The rows are grouped in 3 different ways at once. Each group adds its own fixed numbers to the row, and there is some noise. The rows also spread widely along 14 directions, which tell nothing about the answers.
Known rows, each followed by its group in each grouping:
[ -6.3  27.6  32.0  -4.4  26.9 -37.1  21.8  11.8  -5.2 -34.2 -28.5   6.7
   4.7  27.3  19.3 -26.6   6.8  47.5   9.2  26.1  15.1  10.3 -47.0   4.9
 -20.9]
K902 K192 (4)
[  3.8 -16.1   9.5   6.8   7.5 -41.8 -16.7   1.0  -0.2 -13.5  33.7 -20.4
 -20.9  10.6 -27.2 -16.0   7.1  -5.9 -35.5 -14.9   5.0  15.2  -0.7   0.1
  -4.5]
K25 K618 (2)
[ 12.6  13.3  -6.2   7.0 -15.1  21.6  -5.2   2.3   5.0  -5.3   9.7 -10.5
 -10.1   5.2  -7.0   0.1   4.4   4.3   1.3   4.6 -13.5  10.6 -13.0 -10.2
   4.1]
K785 K618 (2)
[-32.6  10.9   8.6  21.1   6.8 -23.6 -13.8   9.1   1.8  -4.5 -22.5  -0.8
  32.4   0.2 -17.4  -3.1  -6.1 -16.7  -3.4  -9.5  -2.5  -9.2   6.3 -16.6
 -12.6]
K813 K377 (4)
[ 21.0 -13.4  -7.6  -6.5 -22.0 -24.2 -10.1  12.8   8.7 -17.3  33.3  -0.7
 -22.4 -13.7  -7.8  20.4  15.4 -13.5 -27.9  -9.8  17.8  32.5  12.4 -15.2
 -27.2]
K785 K377 (1)
[ 14.0   6.9  -0.5  13.5 -14.0 -16.8  -9.9   7.0   4.9   4.6  -6.4 -14.2
  -1.3  22.6  37.4  19.9  39.4  25.0   7.8  10.0   8.9   7.6 -34.1   4.7
  11.9]
K813 K192 (0)
[ 18.3  -0.5 -12.8 -16.0  -6.1  18.6  -0.8   4.7  15.4   2.6  -7.9 -11.4
   0.0 -23.0   0.3  10.6  -2.2   0.2  14.0 -17.5   9.4  25.6   6.5 -28.9
  -4.6]
K783 K192 (3)
[ 39.3  12.7 -22.4 -23.6  11.9 -17.2 -29.0   3.3  13.5  10.4  34.0   7.5
 -34.8  14.3  -3.5  11.3  13.6 -11.4 -12.4   4.3  14.2  -1.4   1.6  35.3
   6.8]
K25 K192 (3)
[ 11.2  -0.3   7.4  20.0 -13.0  15.0 -28.1 -17.2  20.8 -31.9  10.4  22.4
  -8.1  26.4 -38.5   3.8  28.2  -3.0  -1.5   4.5  -9.1   4.7 -24.7 -22.8
   0.0]
K783 K618 (1)
[ 30.2   6.6 -26.5 -40.5   4.7  12.2  24.2  -6.8  -0.9   8.3   2.7 -13.1
 -25.1   7.1  19.8  -7.7  -9.4  18.0   1.6 -14.0  -4.7 -12.1 -13.9  14.3
   5.9]
K902 K618 (0)
[  7.8  14.5 -10.4  21.1  -4.2 -13.8 -13.9  22.5  -8.7   1.2  20.6 -12.0
 -13.3   7.2  14.9  11.4  10.7   0.9  -4.9  27.6 -21.9   7.0 -16.1  10.0
  11.7]
K902 K192 (1)
[ -8.1  -9.6   0.8   5.2 -15.6  -8.1  20.2   7.9 -13.7 -16.8 -11.8   2.1
  -0.4 -14.9   5.8  24.7  -2.2  10.3 -10.3  -3.6  -4.3   7.1  -5.0 -31.3
 -25.6]
K25 K192 (4)
[ 22.2 -14.6 -20.7  -1.9 -26.9 -18.2  -6.4   8.7   4.9  -0.8   8.4   5.2
  11.3  -9.2  26.8   9.0  22.2  -3.1  -9.5 -12.4  -3.7 -18.5  -1.0 -19.0
  -8.6]
K25 K618 (4)
[ 11.2  24.5  -2.5 -14.9  22.5   8.8  -4.7   4.9  17.8  -5.4  -8.1   2.7
   2.1   8.2 -11.3 -30.5  -9.4   0.9  11.8  -1.1  -3.0  -9.2 -10.0   2.1
   3.4]
K783 K377 (2)
[ -6.1  20.9  38.5  41.3  30.8  -9.5  -6.3 -15.4 -19.8  -6.0  -8.3 -39.9
 -14.1  24.1  -2.0 -26.5   1.3   9.8  -9.9  31.2 -15.8  19.8   5.7   5.5
  17.2]
K902 K377 (0)
[ 18.3  -6.2   2.4 -13.6   9.5  -4.0   3.9  -4.9 -19.3   2.0 -10.8 -18.9
  -6.2  11.0  10.6  -8.4   6.1  23.2  -1.1   8.7  -2.2   0.3 -14.3  -3.0
  -2.5]
K783 K377 (3)
[ 12.9   3.4  14.0 -23.8  25.9   7.2  13.6  -9.0   2.9 -29.4 -34.3   0.4
   7.3  -2.0  -4.7 -35.7 -11.5  29.1  24.6  -4.5   2.3  11.1  -8.8 -26.6
 -21.4]
K783 K377 (4)
[ -1.5   0.0  -2.7   3.9 -10.1 -10.8  30.0  -6.4   8.0  13.2 -19.9  -3.1
   1.9  -6.8  30.2  19.3   8.9  -5.4  -9.0  -7.7  -0.1 -12.4   4.4  -7.7
   1.2]
K902 K618 (3)
[ 14.7   2.3  -5.0  -9.6  -0.1   8.1  17.7 -27.5   3.6  -0.8 -11.4 -15.1
 -24.8   8.1  11.5  15.2   0.3   3.8   2.2 -13.1   3.2   4.4  15.8  -0.7
  -3.5]
K902 K377 (0)
[ 31.2 -18.3 -17.6  -9.4 -37.0  -4.0  15.4  18.0 -29.9   6.2   6.5 -25.4
  -2.4 -23.5  51.3  21.3  10.8  22.4 -16.4  -1.1   0.1   9.8   0.0 -27.4
 -18.3]
K25 K192 (4)
[  8.6 -10.7   0.8   5.5   6.6  10.9   6.7  17.4  25.3  23.3 -28.8  -1.2
  14.5 -45.1  12.0  10.9   5.3 -16.2  10.4 -12.5  -9.9   1.2   3.5 -27.8
  11.9]
K813 K618 (2)
[ 22.6  -5.3 -22.2 -17.0 -11.6  22.5   4.7  -5.0 -19.3 -13.4  13.1  -7.9
  -7.0   7.7   0.6 -20.7 -11.0  13.5  -4.1  -1.9 -26.0 -17.1  -5.5 -19.9
  -5.5]
K783 K377 (3)
[-14.6  27.6   2.9  -1.3   6.9   4.3  -5.3 -10.8 -22.7  -9.8  -2.3 -26.3
 -11.7  21.9 -32.0  -1.9 -23.8   3.3  -8.7   1.0   1.4  15.7   5.7   4.3
 -15.7]
K785 K377 (0)
[ -3.2   7.9  12.3  28.5 -12.9 -42.8  15.0  11.7   2.6 -20.2 -10.1  -3.1
  11.7  -9.7  49.7   0.5  14.8   5.8  -3.2  16.5  -2.9   8.6  18.1 -16.7
 -19.2]
K785 K377 (4)
[  6.1   1.6  -1.3  -1.3   3.5   4.0 -18.8   4.6   6.3  -1.9   4.1  -3.1
   1.4  -1.7 -26.6   3.5   2.0 -10.0  -7.5  -9.4   1.6   8.0 -10.2 -14.5
   0.7]
K902 K192 (1)
[  1.5   6.2  13.6  23.1 -18.5  24.9  -4.4  -0.9  17.7  -7.6 -22.9  15.4
  -3.3  -2.4 -10.5  53.4  27.6   0.1  10.8   8.0  10.4  24.7 -21.4 -30.3
  -5.0]
K902 K192 (0)
[ 17.5  -8.6 -12.5  -8.2  -3.3  -9.8 -20.4   3.7 -11.1  18.9   9.7 -11.6
  -4.8   0.8  -5.4  16.2   7.5 -10.4 -16.1  -7.4  -2.8 -12.4   0.0   6.0
  -0.3]
K813 K618 (2)
[ -8.9  18.5   8.1  13.9  -6.5   0.2  -6.3   1.3  14.0  10.0 -13.1   8.1
   3.6  20.7 -11.8  17.1  22.1  -7.4 -15.1   4.6   6.8  -4.8 -31.9   2.1
   8.0]
K813 K618 (1)
[  4.6  22.8  16.8  36.9 -16.0   1.0  35.5   8.1   3.7  -8.9  -2.4   1.2
 -27.1  -6.2  42.2  20.0  16.4   4.4 -23.4  37.8 -12.6  16.6  -3.4  -9.2
   3.2]
K25 K192 (1)
[-10.6  10.2 -14.6  11.4   0.4   0.0 -12.2   7.7  15.7 -10.9  15.3   6.3
 -11.0   2.3 -27.4   1.0  -7.3 -17.5  -0.2  -4.0 -20.3   3.7  -2.5  -4.5
   3.9]
K813 K618 (3)

New rows. What belongs after each?
[ 27.5  18.8   4.6  -1.3  28.6 -12.1 -15.4  21.0   1.3  11.4   5.0   8.3
 -13.0  -7.1   4.2  -4.5   6.2  -5.8  -2.1  34.2 -12.1  -7.6  -7.4  24.6
   8.0]
K785 K618 (2)
[ 13.3  -2.6  -9.5  -3.0 -22.2   6.4  -0.8 -20.7 -10.1   2.0   3.8 -23.0
 -13.8  20.0   2.4  19.0  11.5   3.7 -13.1 -11.8   4.4   5.8  -0.5  -7.0
  -4.7]
K902 K377 (1)
[ 27.7   4.8 -14.4 -18.2 -30.3  28.5  33.1  -4.2 -21.2  -9.9   0.7   1.2
 -15.0  -9.5  28.3   8.2 -12.5  12.6 -15.9   2.6 -13.6 -13.7   2.5 -19.9
 -26.6]
K813 K618 (2)
[ 18.2 -15.2  -0.1   1.1  -3.0  14.2   8.8 -15.1 -12.4  -2.6 -13.5  -4.3
  -5.3 -13.2   5.9   8.0   2.0   2.7  -7.2  -4.4 -16.3 -11.9   4.6 -23.6
  -2.9]
K25 K618 (0)
[-12.3 -15.4  -7.3   9.7 -12.9 -27.1  19.1   3.0  16.2 -16.4  -6.9  -8.9
 -11.1  -6.8  14.7  21.7  12.2   4.9   5.5 -15.2  -5.9  19.9  -2.9 -17.1
  -6.5]
K785 K377 (1)
[ 20.4  -4.4   2.0  -5.2   5.5   3.2  -0.4   2.8  -3.0 -14.7  20.8  -5.3
 -16.1  10.2 -10.7 -31.2   5.2  14.8 -15.3   8.0 -16.8   1.7 -25.4  -7.6
   9.3]
K785 K618 (3)
[ 10.0  -5.7   4.4   8.5  -5.0  16.2   2.0  -6.4   8.5 -11.5   0.5   4.9
 -12.0  -7.0 -15.3   6.3   5.0  -5.1  -6.0   3.4 -11.0  10.9   0.5 -25.9
  -2.4]
K783 K618 (3)
[ 36.3  22.7   6.9   0.6 -17.0  18.7 -14.2 -24.1 -22.1 -19.5   4.0 -14.8
  -7.8  27.6  11.2 -12.9  11.4  26.7  -5.0  18.5   3.9   9.0  -1.0  -9.1
 -17.2]
K25 K618 (4)
[ 33.5   5.2  -3.5  -5.1  14.4  16.1 -35.9  -6.8 -20.4  28.7  17.5 -35.8
 -25.3  22.2 -18.7  -0.9  10.3   6.7  -5.7  16.7 -13.9   4.7 -15.8  25.6
  27.3]
K785 K618 (2)
[ 27.8   7.4 -21.4  -5.8   1.1  17.5 -25.5  22.0   5.8  26.3   0.8 -15.3
   6.8 -27.4   5.2   9.1  -0.2 -12.0  18.6   3.1 -17.3   4.3   3.4  -4.1
  13.8]
K785 K618 (2)
[  9.8   5.1   3.4   1.6  -9.5 -30.9  20.9   7.7  20.4  -6.6 -13.8 -23.8
   8.5   4.3  51.0 -19.1  24.9  28.5   8.9  -6.9   8.2  17.6 -24.2  -7.8
   6.8]
K785 K618 (1)
[  8.1  16.6 -10.6  -1.7   8.3  10.8   4.6  -3.8  12.1  -8.2  -3.7   9.6
 -12.6   5.6  -3.9   0.0  -8.1  -2.4  15.6   5.1 -22.8 -13.4  -6.2   3.3
   2.6]
K902 K618 (2)
[  1.8  10.3 -12.7 -12.4   6.4  -3.7   1.3  -1.1  -0.6  -9.9  -8.9 -26.8
  15.9   4.0   8.5 -34.4 -14.7  14.4  13.1 -20.1  -9.1  -1.3  -4.8 -13.9
   2.7]
K783 K192 (1)
[-19.1   6.3 -11.1  27.3   2.9  -8.9  -5.3  16.1  18.0   1.1  -4.9 -13.8
   2.5 -10.6  -3.7   8.1  -1.8 -11.6  15.9  -3.6 -26.6   9.4  -2.3 -11.0
  16.1]
K783 K618 (0)
[  5.0  20.2  -5.6   2.8   5.7  -3.9 -22.2   4.9 -33.9 -16.8   4.0 -26.7
  -2.0  -0.9  -8.4   0.0 -22.2  11.0   5.8  10.1  -8.5  20.2  10.7  -7.0
 -22.6]
K25 K192 (0)
[-16.6  -6.9 -21.6   7.3 -46.6   9.4  24.5 -11.6 -20.9 -14.7 -20.2  -0.6
  20.8   7.3  20.3  26.7   0.0  15.4   5.5 -11.6 -25.8 -26.3 -13.8 -34.5
 -19.7]
K785 K618 (3)
[-11.9   9.9 -13.1  -6.8 -15.2  12.5  17.6  -8.6   5.6  -2.4  -8.7 -12.9
  -5.6   1.6 -11.7  13.9 -13.8  -2.4   0.5 -23.6  -4.6   3.5   0.7 -11.9
  -8.8]
K785 K618 (2)
[ 25.9   1.7 -22.4   8.1 -23.2   3.0 -22.6  23.3  10.2  -7.5  29.5  -6.1
  -7.2 -13.0   8.4   2.6  11.8  -5.5   0.0   4.4 -17.1  19.5  -4.8 -14.9
   0.4]
K813 K618 (1)
[ 11.9  -6.3  15.4  15.2 -11.1  -5.2   5.9   0.5   0.8 -16.9  -2.2 -10.6
 -16.3  -9.3  10.7  19.6  17.8  16.2  -4.6   8.7   8.9  39.6  -2.7 -27.2
 -12.1]
K25 K192 (3)
[  2.8   7.6  -7.5   2.9   4.0  -3.2  -4.6  19.7  10.7  -8.8  -5.9  -3.5
  -2.5  -6.4   4.2   5.7   3.1  13.2  21.6   6.5  -8.4  19.4 -15.9 -12.7
  -0.2]
K783 K192 (4)
[-13.1  28.8  -4.7  22.4  -8.5  -3.7  -9.8   4.0   0.8  -4.7   0.0 -13.9
  -5.1   6.8  -2.0  21.3  -2.4  -7.3   4.4   9.4  -7.9  19.9   5.3   0.5
  -1.2]
K785 K192 (1)
[-11.5   4.0  -3.4  12.3  -8.0  -7.8  -5.9  13.0  -1.7   9.9  -1.4 -12.9
  19.7  25.9  -3.5 -13.6  13.8   7.9  -6.5  -4.2 -16.8 -25.5 -48.5  -2.4
  21.1]
K902 K618 (2)
[  3.6   2.3 -21.2  21.4 -11.8   8.5  -2.3 -32.2 -22.9  -1.9  25.1 -18.8
 -26.7  32.9   3.4  -5.5  -7.4  -7.7 -18.1   3.0 -48.6 -35.6  21.2  11.4
  17.6]
K813 K618 (4)
[-15.9  16.9   9.8  18.6  10.5  11.1   9.4  -8.6  10.7  -2.7 -31.7  13.7
   8.4   3.5  -6.8   9.4  -1.1 -10.2  10.9   9.8 -13.9 -12.1  -1.6 -12.6
   2.8]
K902 K377 (3)
[  0.2  -2.0  12.2  33.5 -19.6  -3.9   8.5   5.8   7.0  -9.8  -6.0  -6.6
 -10.6  -6.7  15.2  29.5  23.7   7.2   2.2  16.3  -8.4  30.4  -6.2 -24.3
  -4.1]
K902 K618 (4)
[  3.4  11.6  17.3   5.5  -2.4   4.9   7.7  -4.4  -3.1 -10.6 -13.1  -9.1
  -7.0   9.1  -6.6   2.9   7.0  16.0  -5.0  12.8   7.6  24.8 -15.5 -15.9
 -11.1]
K783 K618 (3)
[  6.5  22.0  -8.9   3.0  -0.8  21.6   6.6   7.7  16.1   3.2   2.0  13.4
 -24.4  -2.0 -11.2  22.9   0.8  -9.1  -1.1  14.1 -13.3   3.1 -12.7   6.7
   7.7]
K785 K618 (0)
[  9.3  25.9  -0.9 -12.9  20.8  14.0   8.2  12.8  -9.0   0.3   0.4  -1.5
  -4.9   7.1  -8.6 -41.3 -17.3   9.6 -12.9  14.6 -18.2 -16.6 -24.3   5.4
   8.3]
K25 K618 (4)
[ -4.4  -9.6 -16.3 -24.8   3.8  -9.7 -17.4   2.9   9.0  16.8  -3.0 -15.9
   9.9  -9.4 -35.6   7.0  -6.8 -15.9  -5.1 -39.6  15.7   7.4   0.4  -8.3
  -2.5]
K785 K618 (3)
[ 27.2  -4.9 -26.9 -12.4  -3.6  -2.3   5.5 -11.1  -5.5   9.4  11.5 -16.3
 -18.7   3.7  25.2  -4.8   0.1   0.1  -4.4  -3.6 -25.5 -19.6   8.7   8.6
  12.8]
K783 K618 (1)
[ 23.2 -20.3  17.0 -24.3  44.9   4.3 -11.7 -37.2  -3.9  -0.8 -14.0 -27.5
 -29.0  13.0 -35.0 -10.3  -3.8  15.3   8.7 -19.8   7.1  14.8   4.3   1.2
   7.8]
K783 K192 (2)
[  4.2  -7.3  11.5  24.6   2.2 -15.5 -16.5   2.2   0.1 -19.7  15.6  11.9
 -13.3  15.7 -18.3   2.3  22.1   0.8 -13.2  23.9 -17.4   0.6 -19.7  -7.9
   2.2]
K783 K618 (3)
[  9.4  16.7  19.3   2.9  13.8 -11.8   1.4 -18.0 -12.8 -11.0  -7.9   3.8
 -13.6  18.8  -4.4  -2.3   3.7   5.4 -16.0  20.9   1.2  -4.7   5.4   9.0
 -13.3]
K785 K618 (4)
[ -6.7  -0.9  -3.8   7.9   3.8 -27.0   2.6   3.1  20.5 -23.5   2.7  -7.1
   0.2 -15.5   3.8  -6.5  -6.9  -4.9   9.0 -20.0  -2.3  18.4  24.7 -19.5
 -10.1]
K785 K192 (4)
[ 26.4  14.0   3.6   0.4  -9.9   2.2   5.0  -0.6   1.7 -25.0   6.4  19.5
  -5.0 -10.5  13.8   2.7   1.7  -5.9 -14.8  12.0   2.5   0.6  13.6 -19.2
 -25.2]
K902 K192 (1)
[-14.9   3.5  -3.0  -5.4   2.3 -25.4  25.5  -7.2  12.0 -12.5  -9.5  -6.5
  -3.6   5.3  12.7  -3.6  -8.1   4.9  -4.6 -23.3   6.3  -0.5   4.4  -6.7
  -7.8]
K813 K192 (3)
[  4.4 -17.7  -7.2  -9.3   4.2  -6.6   3.7   5.1  11.4  40.0 -42.2  -6.4
  10.9  -7.5  17.2  36.8  30.2   7.6  14.2 -10.7   4.1 -11.0 -34.9  -1.0
  21.6]
K25 K618 (3)
[ -4.6   5.8  -8.5  12.8  -3.3  -7.4  19.2  -0.4  -6.4  16.0 -10.5 -13.3
  -9.2  15.4  29.2   9.2  11.5   3.5  -7.9  13.2 -25.8 -22.6 -15.6  13.0
  22.0]
K785 K377 (1)
[ 43.9 -14.6 -18.2 -27.5  -2.5  -1.5 -12.0 -24.3 -21.9 -10.6  25.9 -45.7
 -15.7   7.2   8.8 -35.6 -12.6  17.0  -2.3 -23.4 -10.6   2.6  24.1  -8.2
  -6.9]
K783 K618 (2)
[ 21.7 -12.0  -4.5  -2.6  -6.3 -42.7 -18.5  13.7   2.1 -12.8   9.0  -7.2
   9.1  -3.2  19.1   1.1  20.4   9.4   6.6  -7.0   5.4   5.4  -6.6  -8.1
 -17.2]
K902 K618 (2)
[ 15.0  32.1   1.9  -0.6  -3.2 -13.9 -19.0   5.0   5.2 -12.7 -14.4  -7.4
  24.9   3.2  17.6 -13.8   6.5   5.9  14.2   7.3  13.2  12.4   2.1  -9.1
 -19.5]
K783 K618 (1)
[  5.7   0.0   0.7  10.0   1.5 -12.5   0.8  10.6  27.8   4.8  16.1   0.7
 -15.5  -5.9  -4.1   4.0  13.7 -20.9 -18.8  -3.2   3.8  13.1   5.3  -4.4
  10.1]
K902 K377 (3)
[ 21.5   7.8 -16.2 -12.4   6.7  25.3  -7.4  34.3   3.5  20.4   2.3  36.8
  -6.9 -13.1 -16.6  16.4   5.7 -17.0 -14.2  22.5 -19.3 -34.7 -36.7   4.5
   7.8]
K25 K377 (2)
[ 15.6   5.6   8.2 -15.3  -0.8 -13.3  30.0  10.5  21.1   7.4 -15.6  12.1
  -2.9 -17.2  24.8   9.6  12.8  -2.8 -16.3  -3.1  23.4   3.3  -5.1  -7.0
 -10.0]
K902 K618 (3)
[ -7.0  10.3  -5.3   4.1  17.7 -27.6 -17.5  37.1  18.0  -6.0  15.5  -2.8
 -15.2   6.0 -23.0  -4.1   7.6   3.1   4.8  13.5  -9.7  25.3 -42.2  12.8
  10.5]
K783 K618 (1)
[ 26.4  16.5   6.7  13.6 -16.0   4.8  16.8  15.9  -0.5 -29.9   8.2  15.5
  -2.8  -6.4  34.5 -19.2  11.7  16.0  -9.4  31.7 -18.5  -3.8 -15.1 -20.5
 -11.2]
K785 K618 (0)
[ -6.7   1.0   6.4  28.9   9.4 -19.4  12.1   8.4   6.9 -14.7  16.2  15.9
 -17.8   1.8  -1.9  -9.2   1.1 -15.2 -22.2  20.0 -36.5 -22.7  -1.4   0.4
   8.9]
K783 K618 (2)
[ 22.4 -32.5 -20.6 -23.2  -5.1 -15.5 -15.2   8.4  11.7  18.7   8.0 -26.1
  -4.2 -19.5  -1.2   9.1  13.4  -5.5  -6.0 -39.3  15.4  16.7   5.6 -15.8
   1.3]
K25 K377 (4)
[ 31.8  37.0   0.9  23.7 -12.2   9.2 -19.3   5.7  33.7 -12.1  21.6  13.0
  -9.3   1.8  16.0 -13.2  23.5 -16.4  -9.4  23.0  -2.8  11.7   4.3  -2.5
   9.4]
K25 K618 (1)
[ -7.5 -14.3  -1.9   9.4  -4.3   9.4  11.5  -0.7   1.2  23.3 -10.3 -21.3
  -2.0  -5.7  -3.6  11.2   5.2 -10.0 -16.2 -10.9 -10.5  -1.2  -1.9 -18.1
  19.1]
K783 K377 (3)
[  5.7 -25.2   6.8  -0.7   2.9  -1.8  -4.9 -10.7 -18.1  -4.4  -1.1   5.0
 -16.0   0.7 -24.6  29.3   9.2   0.2 -17.9   2.2  -7.0  -3.8  -7.8 -13.2
  -7.1]
K785 K192 (3)
[  8.5   8.8 -15.2  -0.9   7.3   9.8  -1.6  -5.9  -3.7   7.1  -5.1 -16.8
 -21.8   8.6   7.2  20.1  -0.3  10.1  17.1   5.6 -18.3   1.1  -7.1  11.4
  16.3]
K785 K192 (0)
[ 19.6  -6.1  14.7  24.7  19.4 -25.4 -34.7  -6.1   7.9  -2.2  28.3 -13.8
 -32.6   8.7 -18.5   1.7  21.2 -17.6 -19.5  12.5  -2.7  19.2  16.8  11.8
  11.6]
K25 K377 (2)
[-23.7  10.1 -18.0   0.7 -14.4  10.7  24.0  -2.4  23.8  -5.0 -23.9  -3.2
  -4.3  23.4   2.4  15.4   8.2  16.5  18.6 -21.2  -6.1  -3.4 -43.8  -8.9
  11.8]
K25 K377 (0)
[-18.3  21.2   7.8  33.7  -7.0 -17.9 -28.3  21.9  -7.7   2.4  -8.2 -13.5
  16.8  -2.9 -12.4  22.8   6.0  -9.7   1.5  16.7  -4.0  18.4  -8.1  -7.4
  -9.0]
K25 K618 (2)
[ 45.8   3.4 -15.6 -33.2  11.3 -10.8  -3.4   7.4  28.2  -4.3  20.7  -1.1
 -19.6 -16.4  18.0 -13.4   2.8  -0.4   6.0 -14.1  18.1  19.1  14.2   1.9
  -2.9]
K902 K192 (3)
[ -4.7 -19.5 -29.6 -42.1 -15.2 -21.2  36.8   4.1 -24.2  -7.9   8.3  -3.4
 -20.1  -8.2  -3.9  18.9 -25.1   7.7 -27.1 -29.7   0.5  -9.9  -5.1  -6.3
 -34.7]
K25 K618 (3)
[ 15.1  12.1   7.7   6.1  15.0   5.8  -3.6 -52.9   5.5 -19.1 -13.8 -16.6
 -22.8  41.9   1.9 -14.0   9.3  19.9  20.3  -2.3 -11.6  -4.3   4.5  10.1
  13.4]
K785 K618 (0)
[ -3.9  -4.5   2.7  16.7  -2.1 -17.1  -9.7   8.3  -7.4  -1.6   9.8 -10.1
  -5.8   6.7 -12.3   9.7  10.2  -2.4 -14.4   4.3 -10.3   2.2 -16.5  -4.7
   3.3]
K902 K618 (0)
[ -6.7  11.2 -10.6  -6.3   1.8 -14.4 -10.0  15.6   4.2   0.1   2.7  -3.2
  -2.7   4.5 -17.7   8.2  -1.3  -5.2  -5.4  -4.4   6.7   9.8 -13.1   1.0
  -8.5]
K25 K377 (3)
[  4.5   8.6  -0.6   5.3  -3.8   6.3  -1.6  -5.1  -4.1  -7.0 -10.2   9.2
 -11.7   9.6  -5.0  22.1   9.8   3.0  -1.5  15.0  -4.9   0.3 -10.7  -5.0
  -8.8]
K25 K377 (3)
[-23.1   4.8   2.2  16.9 -19.5 -17.5  14.2  17.1  -6.8   3.5 -13.0  -2.6
   5.6  -8.4   4.5  40.6   1.7 -11.2 -13.8   1.4   0.6   3.2  -3.2 -14.4
 -20.6]
K902 K377 (2)
[  8.4  13.0 -12.7  -4.2  -9.2   3.0 -16.0   5.7   8.7  18.6  -3.5 -11.7
   7.8  -2.3  -4.4  12.7   7.7 -11.1  -5.9 -14.9  10.4   1.0  -5.0  -2.4
   3.6]
K25 K618 (0)
[ 16.9   6.8   3.8  15.2   3.6 -20.6 -21.1  -1.3   6.8 -21.3   3.8  16.7
   0.1  16.0  10.0  -8.2  21.2   5.1   4.2  18.3 -12.4 -11.3  -7.6  -0.3
  -4.3]
K813 K618 (4)
[  6.2 -13.0 -26.1 -10.6 -40.1  -8.5  10.5  16.7 -14.2  -9.9  30.0   6.1
  -5.9   8.2  -1.4  10.2   7.2  -0.1 -39.2  -9.4 -11.6 -20.1 -29.2 -15.1
 -16.2]
K783 K618 (1)
[  7.6  10.1 -12.9  12.5 -13.2  -5.2 -12.3  15.4  10.5   1.2  -3.5 -16.6
   2.5  -6.5  17.2  14.4  14.8   6.7  16.8  -0.5  -4.5  20.0 -12.7  -9.4
   5.1]
K25 K618 (0)
[ -5.7  32.2  -9.9  10.2 -27.2 -18.9  26.5  11.1   9.8 -29.1   7.4 -11.5
   3.8  -9.0  35.7 -10.3 -13.6   0.4  -3.7  -3.2  -2.4  21.5  18.7 -17.5
 -26.8]
K902 K618 (1)
